The rows of a group lie close to one hidden flat surface of 9 dimensions, which may be shifted away from zero. Surfaces can cross.
Some rows, each with its group after it:
71	11	26	-1	56	-5	-24	2	38	-67	26	15	16	-16
z751
85	-42	-46	4	-24	1	-19	-33	-15	17	-17	4	17	-20
z437
45	17	9	-47	66	5	-13	-8	16	-11	28	8	9	47
z302
-1	21	31	-5	-21	26	-69	-11	-7	29	69	44	23	36
z437
-30	-19	-16	-28	-26	-13	7	24	-22	24	-16	19	-48	34
z365
-11	-11	-30	12	-6	-6	-9	7	-1	-5	-8	-15	25	-26
z437
-37	-14	-30	15	-55	-6	1	-33	4	3	35	35	28	-34
z302
-19	-3	-41	64	-45	-6	-32	-17	18	43	34	38	27	-2
z943
36	30	-26	-10	3	10	-13	-17	-7	49	-5	-6	-26	17
z751
35	-42	25	-16	24	-16	-10	19	5	-70	2	6	31	-21
z751
44	3	30	-19	39	-24	37	24	-29	-22	-11	-40	-30	-48
z302
54	-10	24	-16	15	-11	46	-35	-28	-26	7	-38	13	-54
z302
17	15	-59	-9	10	3	-29	7	16	11	-31	-11	-7	-16
z365
28	4	73	5	22	16	13	2	5	-31	1	-2	-8	10
z302
-2	33	17	53	-32	-32	38	-53	-19	3	-15	-3	-37	39
z365
-27	6	1	33	1	-44	-2	-7	-9	-34	27	10	18	13
z751
-7	-51	53	-9	-8	12	0	3	-39	30	2	5	4	85
z943
-64	-14	32	-7	17	-12	25	58	-8	-3	8	9	-26	34
z437
-21	9	31	16	-42	8	28	5	-27	0	-38	-19	-46	-36
z943
-16	28	-18	-9	-1	8	-32	5	49	-71	-54	15	-18	12
z365
56	9	39	47	27	-20	16	-21	-56	23	-20	-69	2	28
z943
-31	-31	-13	-18	-4	-5	-38	51	-40	15	5	-14	18	-15
z365
33	34	-19	-21	61	-46	-12	34	-19	-26	1	-24	-28	-13
z437
-26	-53	-40	10	-1	-12	9	42	-18	26	-6	-26	32	-45
z437
10	-26	-43	-70	22	-4	-19	-1	34	-26	20	64	-2	35
z751
17	-5	-24	-7	-27	27	-67	-6	0	27	-19	20	4	43
z365
49	16	39	26	41	-4	4	9	-34	12	-30	-63	-4	16
z302
-82	-9	14	-38	-16	4	7	21	-50	-3	-20	-39	6	15
z943
-8	-27	18	20	-64	6	-8	26	-15	13	-29	38	-59	2
z365
-21	-51	-1	5	18	1	36	7	-6	31	5	-12	38	29
z751
-12	11	-2	-17	2	14	2	-39	-15	-11	-14	-39	42	7
z302
-10	42	-8	-14	5	20	14	-6	0	12	-30	-47	-1	-39
z751
-10	21	5	12	3	-31	-15	8	-12	-32	21	3	-1	-15
z302
-51	22	-18	-40	6	12	-8	28	-5	-7	-24	-24	-12	1
z302
17	39	22	20	16	-29	-36	28	-43	10	2	-18	-47	30
z943
16	-6	67	20	38	-14	-3	32	-9	-47	19	-10	16	-6
z751
6	62	7	-9	18	5	-7	-33	52	-32	10	31	-25	28
z437
-20	-39	11	-15	-2	37	30	1	39	18	0	12	29	-2
z365
6	-22	0	-57	20	19	53	9	34	-5	0	21	-23	-7
z365
12	14	-18	-22	-3	-7	-47	-28	10	-59	-11	12	20	13
z437
1	-24	41	45	-2	-43	21	38	-23	-14	26	15	-20	-15
z751
-66	-10	21	-30	-20	40	-16	26	13	-26	-17	4	18	5
z751
-71	-8	45	-8	-31	13	5	19	0	-26	13	20	4	-4
z943
9	18	49	16	39	-11	10	24	17	-23	39	15	-5	0
z943
-8	-28	-29	-9	27	-16	29	35	30	-11	-22	5	-3	-2
z437
-14	9	-12	1	14	-23	-5	10	-51	22	-8	-48	8	12
z943
-35	30	-48	31	-7	-42	6	8	-20	-5	-20	-39	4	-56
z302
42	14	64	36	24	-16	-19	12	-30	-19	6	-18	-9	28
z302
-19	7	36	19	16	-11	33	-1	-27	2	-28	-37	-12	64
z437
-14	-9	7	56	11	13	54	-12	35	42	17	-18	43	-8
z943
-27	-1	10	21	-32	-17	-2	6	-29	-15	-27	-2	-28	13
z365
-24	32	-19	-7	2	2	-21	-26	14	-13	10	6	23	26
z751
-53	52	-34	-9	13	-8	-9	0	-19	0	-16	-55	22	-15
z943
44	-44	-18	-44	6	20	-15	-29	46	-33	-4	51	12	35
z437
44	44	-6	31	2	-24	-27	13	34	-19	-2	41	-63	-5
z365

New rows. What belongs after each?
24	-19	-4	13	-46	-5	-27	-2	-16	-13	-13	20	-21	-24
z751
22	0	53	-17	18	-29	-2	37	-69	-14	-4	-18	-54	23
z943
-4	-28	54	50	15	15	-6	-15	-9	1	5	-34	78	44
z751
-54	9	-15	60	-13	-37	6	31	-7	14	33	-3	12	-49
z943
-23	39	-11	-11	8	-38	12	-40	-46	-4	5	-14	-21	68
z365
-15	19	-41	-41	20	-23	13	-2	5	-33	-1	-11	7	-30
z751
3	-29	8	-54	63	0	16	27	-3	-25	1	-23	29	9
z751
-27	-23	-25	-17	-6	25	6	-16	27	-5	-9	5	41	9
z751
65	-31	0	13	-29	-13	-27	3	-16	-3	-1	33	-35	-16
z751
-28	4	14	-11	19	-15	12	-13	13	-47	24	4	34	3
z302
-9	6	9	5	40	-43	19	-14	-27	-48	5	-46	44	-17
z302
-88	-11	30	6	-19	2	38	35	-3	-8	-10	-1	-12	8
z437
-21	-40	-7	16	41	-47	41	41	-7	8	35	7	11	8
z302
0	-21	-22	38	32	-66	42	-19	-36	16	29	-20	31	40
z751
6	-17	6	16	-21	40	-39	-32	13	4	-11	10	47	45
z751
-8	41	-13	-17	34	2	35	19	26	23	33	-13	-14	-63
z437
-21	18	-43	6	-8	-21	-16	13	33	-67	-34	7	-3	-35
z437
72	28	39	-10	27	23	-4	-48	24	-22	17	7	10	-2
z302
-47	10	-17	-25	30	1	-15	-4	16	-5	40	-2	58	28
z943
32	5	54	22	4	68	36	-2	36	37	-42	-25	-16	5
z302
15	-36	-39	-7	10	-11	6	12	-1	0	-14	-5	17	-25
z437
66	-48	-54	21	6	-9	11	-1	2	43	-18	-13	13	-26
z437
-56	-27	-21	-17	-24	11	-38	6	-44	30	-14	-22	37	47
z365
11	-15	-5	-30	-8	11	-13	-57	-45	3	-15	-40	54	41
z943
-3	25	-17	-29	-1	-18	-12	-24	-27	-10	-18	-7	-25	44
z365
-53	-47	33	18	-8	7	19	55	21	6	28	31	9	-2
z365
-22	-47	-13	-7	-53	0	-2	-13	-2	15	25	43	19	0
z943
10	-8	-41	17	-40	31	-28	-19	4	86	10	26	-1	26
z302
39	49	7	-11	-18	15	-43	1	8	-19	-13	8	-44	-37
z751
-62	-19	8	-44	-18	-2	-24	36	-26	-28	0	16	-6	28
z751
-14	-32	7	-38	20	26	1	15	24	-19	-1	5	32	14
z751
21	27	37	-68	-6	44	-22	-28	-13	-24	-15	-16	-8	3
z302
-5	-10	31	6	-5	24	4	22	18	-7	-6	5	-4	-23
z751
-10	-27	11	-1	25	-2	2	5	25	-13	25	17	32	37
z751
27	62	-65	-6	1	11	-26	-23	33	30	-3	-5	-14	-45
z302
-48	-25	30	-10	15	3	7	-13	-4	-25	23	5	55	61
z302
-36	-8	-22	-36	5	-16	-12	30	23	-9	41	58	-13	12
z302
-9	1	38	14	23	-6	33	-10	23	-9	39	19	9	20
z365
37	-18	1	-41	-2	19	-37	-4	-33	-18	-38	-31	19	-1
z751
-47	-1	-34	-30	19	-11	-13	44	13	-26	9	-6	23	-45
z437
40	20	58	-53	3	61	6	-38	-1	-21	-25	-28	-2	-3
z302
23	64	-1	14	9	-6	2	-8	-2	31	32	-10	-28	-52
z437
-27	5	0	26	20	37	-9	5	9	47	-31	-36	31	66
z302
21	-39	23	-32	-45	31	66	-51	15	-23	-13	8	9	-59
z943
6	-27	-23	-45	-10	26	-40	-29	8	-23	18	18	62	-8
z437
41	-36	8	-37	11	-13	-6	13	-16	26	51	46	-25	23
z302
14	-22	-29	-48	31	31	2	41	56	18	5	28	-2	-19
z365
-27	63	-18	17	8	-4	-47	-4	16	-19	-1	-3	7	8
z302
27	17	-7	2	24	-15	2	2	2	33	25	11	-34	18
z751
-1	63	-51	20	25	-9	-67	0	-1	19	-8	-22	14	43
z302
-16	21	-34	10	21	-6	17	37	25	51	4	1	-39	-3
z943
17	19	57	-25	-6	34	-51	0	13	-14	21	44	-25	55
z302
44	-27	29	7	-14	14	27	-36	-8	17	0	0	1	11
z943
-41	26	-32	-19	11	-5	-21	17	-24	32	-9	-26	0	34
z943
37	-19	-1	-16	21	-12	-13	-9	-7	-63	-11	-18	34	-34
z751
-25	-36	36	-6	-70	8	24	8	-12	9	-17	56	-73	39
z365
19	22	24	-59	18	18	1	1	-9	-26	-15	-20	-21	-12
z302
-6	27	-37	-21	17	-32	-2	-22	-28	-13	-4	-32	12	-4
z751
1	26	-12	26	-6	-15	-47	17	24	21	17	60	-53	69
z365
11	-52	7	-14	-13	2	10	-35	-36	27	32	7	38	28
z302
-26	-14	-9	52	-21	41	25	-19	74	19	-24	15	35	11
z365
-32	3	53	6	5	9	-7	43	-27	-2	-3	-29	-4	2
z751
12	-13	-5	-24	-41	-8	-29	3	-29	-31	8	23	-14	-60
z437
-12	-27	18	-3	-29	39	-35	20	47	-1	-4	65	-10	44
z365
3	31	11	-31	-38	54	-52	-16	21	18	-5	31	-28	26
z302
14	-16	4	-48	43	22	-8	38	56	-23	18	35	6	-9
z365
19	30	-6	-23	-5	7	-45	4	-22	8	-6	-3	-25	9
z302
-8	3	-19	-60	-46	-16	-44	-14	-25	-50	21	45	-16	-35
z943
24	59	0	5	-15	23	-43	-34	-13	-12	-31	-49	3	-33
z751
-39	23	-43	11	47	-16	-2	23	12	21	-11	-33	20	27
z302
28	-31	37	-7	-19	45	30	-4	3	42	-7	3	-18	-5
z302
-44	36	-22	39	-13	-30	32	-15	-4	34	18	-5	-9	8
z751
6	-7	24	8	-12	20	-31	-13	-25	28	7	7	12	50
z302
6	25	-24	9	47	-11	-40	15	20	-13	22	-10	39	0
z365
-2	-2	-27	-21	-5	1	-26	-31	-15	-21	-17	-24	39	6
z751
-8	20	-12	0	-6	46	-14	0	26	46	-17	-3	-4	29
z302
48	-11	-10	-45	47	-8	0	-25	-11	12	40	2	24	37
z302
-44	-10	2	-66	-33	26	-21	-16	-27	-23	-8	12	11	28
z943
1	4	34	52	-27	27	-17	-46	-12	30	-9	-17	33	65
z943
-6	-15	31	11	23	-10	25	10	-30	-8	-12	-41	19	3
z302
-28	1	6	59	6	-23	5	5	7	-4	15	2	30	16
z302
4	15	21	26	41	28	67	0	15	61	-31	-58	0	27
z943
-3	2	64	-17	1	27	26	-29	24	-59	10	3	22	-8
z302
13	27	28	-53	14	59	-42	20	34	-22	-19	-3	-7	-19
z751
28	6	-47	-23	-12	-38	-46	-38	-52	5	41	13	21	-2
z302
-12	-42	-47	6	-56	10	-7	-42	11	-7	-29	17	42	-5
z751
